The rows of a group lie close to one hidden flat surface of 5 dimensions, which passes through zero. Surfaces can cross.
Some rows, each with its group after it:
[ 14.2 -32.1  10.7  12.1  23.5  23.3 -18.3  29.7]
(4)
[-17.1   6.4  21.5  -3.3   2.2  23.5   0.9 -10.9]
(3)
[-25.3  -4.9  16.3   0.2 -23.2  27.3 -32.6 -17.9]
(2)
[ 16.1 -20.1 -14.2  -3.4  36.2  -0.2  -4.4  -4.8]
(1)
[  4.8  -2.3   0.8  20.0 -15.7  14.6  -3.2   8.6]
(5)
[ -2.9  -1.8  -5.2   6.1  10.6 -15.3   0.4  -5.9]
(3)
[-18.6   9.5 -30.8  16.5 -28.6  24.9   7.2 -18.9]
(0)
[  1.7   5.4  -6.0  -7.6 -12.6  14.8   0.7 -11.7]
(5)
[ 19.5  -6.8  -8.4  -2.1 -12.7  -5.5   0.5  32.8]
(0)
[-35.6  10.0   3.0 -14.0  23.8  -0.8   7.1 -37.6]
(0)
[ 7.2  4.6  4.7  8.7 -5.4 13.1 12.9 13.9]
(4)
[ -4.8   9.4   2.2  -3.6 -14.5   2.6   9.0   9.2]
(1)
[ 3.7 -3.6  2.6  6.1  3.0 -5.5  3.6 19.0]
(5)
[-0.5  2.5 11.3 -9.5 17.2  2.1  6.5 -3.2]
(4)
[-6.0 -6.7  7.0 -2.1  5.4 10.3 -5.1  5.2]
(1)
[-36.7  20.3  20.9  -3.2 -26.1  14.1   3.5  -7.3]
(1)
[  9.3 -13.7  -3.3   4.7 -13.7 -21.5 -26.9  10.3]
(3)
[-19.7  14.5  33.9 -17.6  41.0   8.4  37.1  17.7]
(4)
[ 22.9  -0.3   5.1 -17.0   8.9 -19.1   0.7   3.5]
(0)
[ 24.1  -4.8 -16.7   7.3 -32.7   8.4 -22.6 -13.8]
(3)
[-15.4  -8.1 -13.7   0.2   9.4   1.5   8.6  21.9]
(5)
[ 30.9 -21.4 -27.2  -7.2  38.6  -2.5   8.4   8.0]
(1)
[ 20.9 -21.5 -17.7  -5.2  -0.8  -8.9 -34.3 -20.3]
(4)
[ -6.9  -6.1  -4.1  -3.2  12.6 -26.7  -9.4  -6.6]
(3)
[  2.3   4.7  23.9  22.1 -34.8 -26.4 -30.0   0.4]
(1)
[  2.3  -4.8   4.2 -27.5  26.7   8.2  -0.6 -14.7]
(2)
[-12.3  -8.0  24.5 -14.4  13.7   8.3 -30.2 -35.6]
(2)
[ -4.8  -0.2  -6.7 -27.4  12.3  -0.2  11.3   7.6]
(2)
[-19.6   3.1  34.8 -32.9  -3.2 -44.4 -15.0  25.5]
(1)
[ 21.2   4.8 -31.5 -22.4   1.4   2.8  22.2   1.8]
(5)
[ 14.9  -3.3 -15.8   6.0   6.9  27.3  12.9  -2.6]
(2)
[-44.7   1.4 -14.8   0.8  -2.8  10.7   2.7  -7.4]
(0)
[-5.5  7.3  9.5 -4.7 -2.9 22.2  4.8 -5.9]
(3)
[ 48.6   3.2  25.5 -12.2  22.6 -14.1   7.6   1.9]
(0)
[ 14.0   0.3  -3.6  16.4 -15.2  13.1  -1.7   5.3]
(4)
[ 16.6   2.5  -5.2  18.8  12.9 -16.2  12.2  -2.6]
(2)
[ 10.0  11.1  -1.6 -16.9   2.1 -13.2  -6.0 -45.9]
(4)
[  6.1 -11.3 -23.7 -27.6 -13.3 -37.0 -18.2   8.5]
(0)
[ 12.7  -8.0 -17.1   0.9   3.8  52.8   8.5  -7.6]
(2)
[ -0.5  -2.9 -11.6  18.5   5.9 -17.3 -11.6 -28.3]
(3)
[ 39.7  10.2  16.1 -10.0 -13.6 -10.2  12.0  29.5]
(5)
[ 35.7   8.9  -3.5 -18.5  -7.1  -6.0  18.0  14.2]
(5)

New rows, each followed by its group:
[  7.2  14.3  -6.4  -4.2   5.6   5.9  16.0 -28.9]
(0)
[ 3.9 -0.8  1.4  1.7  4.9 -0.3 -0.7 -4.0]
(2)
[-14.7  11.9   8.9   7.5  -4.5   2.5  14.6   6.0]
(4)
[-42.5   0.8 -15.7 -24.1   7.2 -32.2  19.5  38.4]
(4)
[10.2 -5.5 -4.8 -2.8  0.3  1.3 -1.5  7.4]
(4)
[ -2.8   4.1  -8.9   5.4  21.1 -10.2  23.9   9.2]
(3)
[ -8.3   3.9  13.5  -0.5  -4.8 -25.3 -15.8 -12.5]
(1)
[ 11.3  -7.7  -9.3  -4.3  15.9 -12.9  -1.2  -2.0]
(1)
[ 10.4  -6.5 -15.8  -2.9  11.9  26.0  17.1  11.4]
(1)
[-15.6   0.8  -4.9   4.5  -7.6 -10.1  -6.8  -6.1]
(4)
[ 18.5  -3.7 -11.5  -6.9  -3.4  -0.1   2.1   9.2]
(4)
[  3.4   6.2  -4.3 -11.7  -3.7  -8.6  11.1  13.7]
(1)
[ 8.0 -5.9 -0.5  2.2  3.2 -2.2 -4.0  4.9]
(1)
[  7.3  11.8 -27.2  -6.9  20.4  -3.9  35.8 -10.5]
(3)
[ 28.0   1.7 -13.2  -5.3  -4.0  -3.4  17.1  19.8]
(5)
[  7.6 -11.4   8.1 -35.8  51.7  23.8  -7.4 -41.0]
(2)
[ 10.0  -2.2 -11.7  11.6  -5.0  34.7  13.0   9.5]
(1)
[ 22.1   2.9  -8.2 -25.6   8.3  -6.2  11.7   1.2]
(4)
[ -0.3  -0.9   8.4 -12.7   7.6 -12.8   8.8  24.4]
(5)
[-1.9  1.8 -2.5 -8.0 -0.4 12.4 12.4 13.6]
(1)
[  3.5   6.3 -16.5  -3.3 -11.2  -1.0   1.1 -19.7]
(0)
[ 16.9   2.5   9.2   9.1  -2.8  -6.4  -8.4 -18.7]
(5)
[-22.1   0.1  24.4  -2.7  28.0  10.5  21.7  30.5]
(4)
[ -4.9   1.5 -11.2 -10.8  -1.7  -5.6   2.9  -3.3]
(0)
[17.4  0.8  5.0 -3.3  4.7  0.6 10.2 12.3]
(0)
[  3.2  -7.0   7.5   9.8  -0.5   1.8 -12.7   1.5]
(1)
[ -4.3   7.4  16.4   5.9 -23.7 -17.1 -12.3   1.7]
(1)
[-42.6   3.2   3.5 -20.9  30.9   4.9  27.5  19.6]
(0)
[ 14.0  11.7 -28.5 -29.2 -16.4  21.1  16.0 -16.3]
(5)
[ -9.7   6.3 -15.2 -20.9  21.9  -6.1  18.1 -16.0]
(1)
[  1.4   0.8   4.5  12.9 -15.4  18.0  -1.1   5.7]
(1)
[ 14.1  10.3   7.2 -12.8   8.4   1.6   8.6 -17.0]
(4)
[-29.5   1.5  34.9  15.2  19.1  11.1 -10.9 -25.9]
(4)
[  8.0   2.9   5.2   5.7  -3.6   5.8  -6.7 -18.8]
(4)
[ 13.1 -20.1  -5.8   1.7  29.3 -12.1 -15.2  -8.8]
(1)
[-13.6  -6.1  -6.8 -20.6  40.2 -34.8  13.5  10.9]
(5)
[-26.4   0.7   2.0 -21.7  20.8 -17.3  13.3  14.9]
(4)
[-36.5  23.3  16.7  25.9 -16.4   8.5  26.9  13.3]
(4)
[ 21.3   3.2  11.3 -19.1  24.1  15.1  30.9  28.3]
(4)
[ 31.0  15.7  20.8 -26.1 -12.1  -8.7   8.2   5.5]
(5)
[ 25.9   2.6  -0.9   3.4 -10.2 -12.6 -18.4 -32.2]
(0)
[-20.7   4.3  15.8  25.3   5.9  31.9   9.0  -8.3]
(0)
[  3.4  11.9  21.4  -8.8 -21.8  11.7  -8.8 -11.3]
(5)
[-12.1  -9.1  19.9  -8.7   9.9   3.3 -14.0   9.7]
(1)
[-5.2  0.6 35.3  3.0 -4.5 -9.3 -8.1 26.6]
(5)
[ 28.0   7.9  -7.5 -15.2  -5.0  -3.5  12.1  -4.2]
(5)
[ 1.6 -4.0 23.1 19.2 -2.1 -8.2 -7.5 21.2]
(5)
[ 10.1  -0.1 -11.1   5.0 -10.2  10.5   4.0   2.9]
(5)
[ -6.9   6.9  -0.2   9.0 -10.3  12.1   2.7  -8.8]
(1)
[-30.9   3.0 -20.8 -14.2  10.7  10.4  16.4  -5.4]
(2)
[ 0.6  1.8  1.6  3.0 -1.5 -9.8  1.4  3.3]
(2)
[-18.8   5.2  -5.7  11.1  -4.8  22.2  12.0  -2.2]
(0)
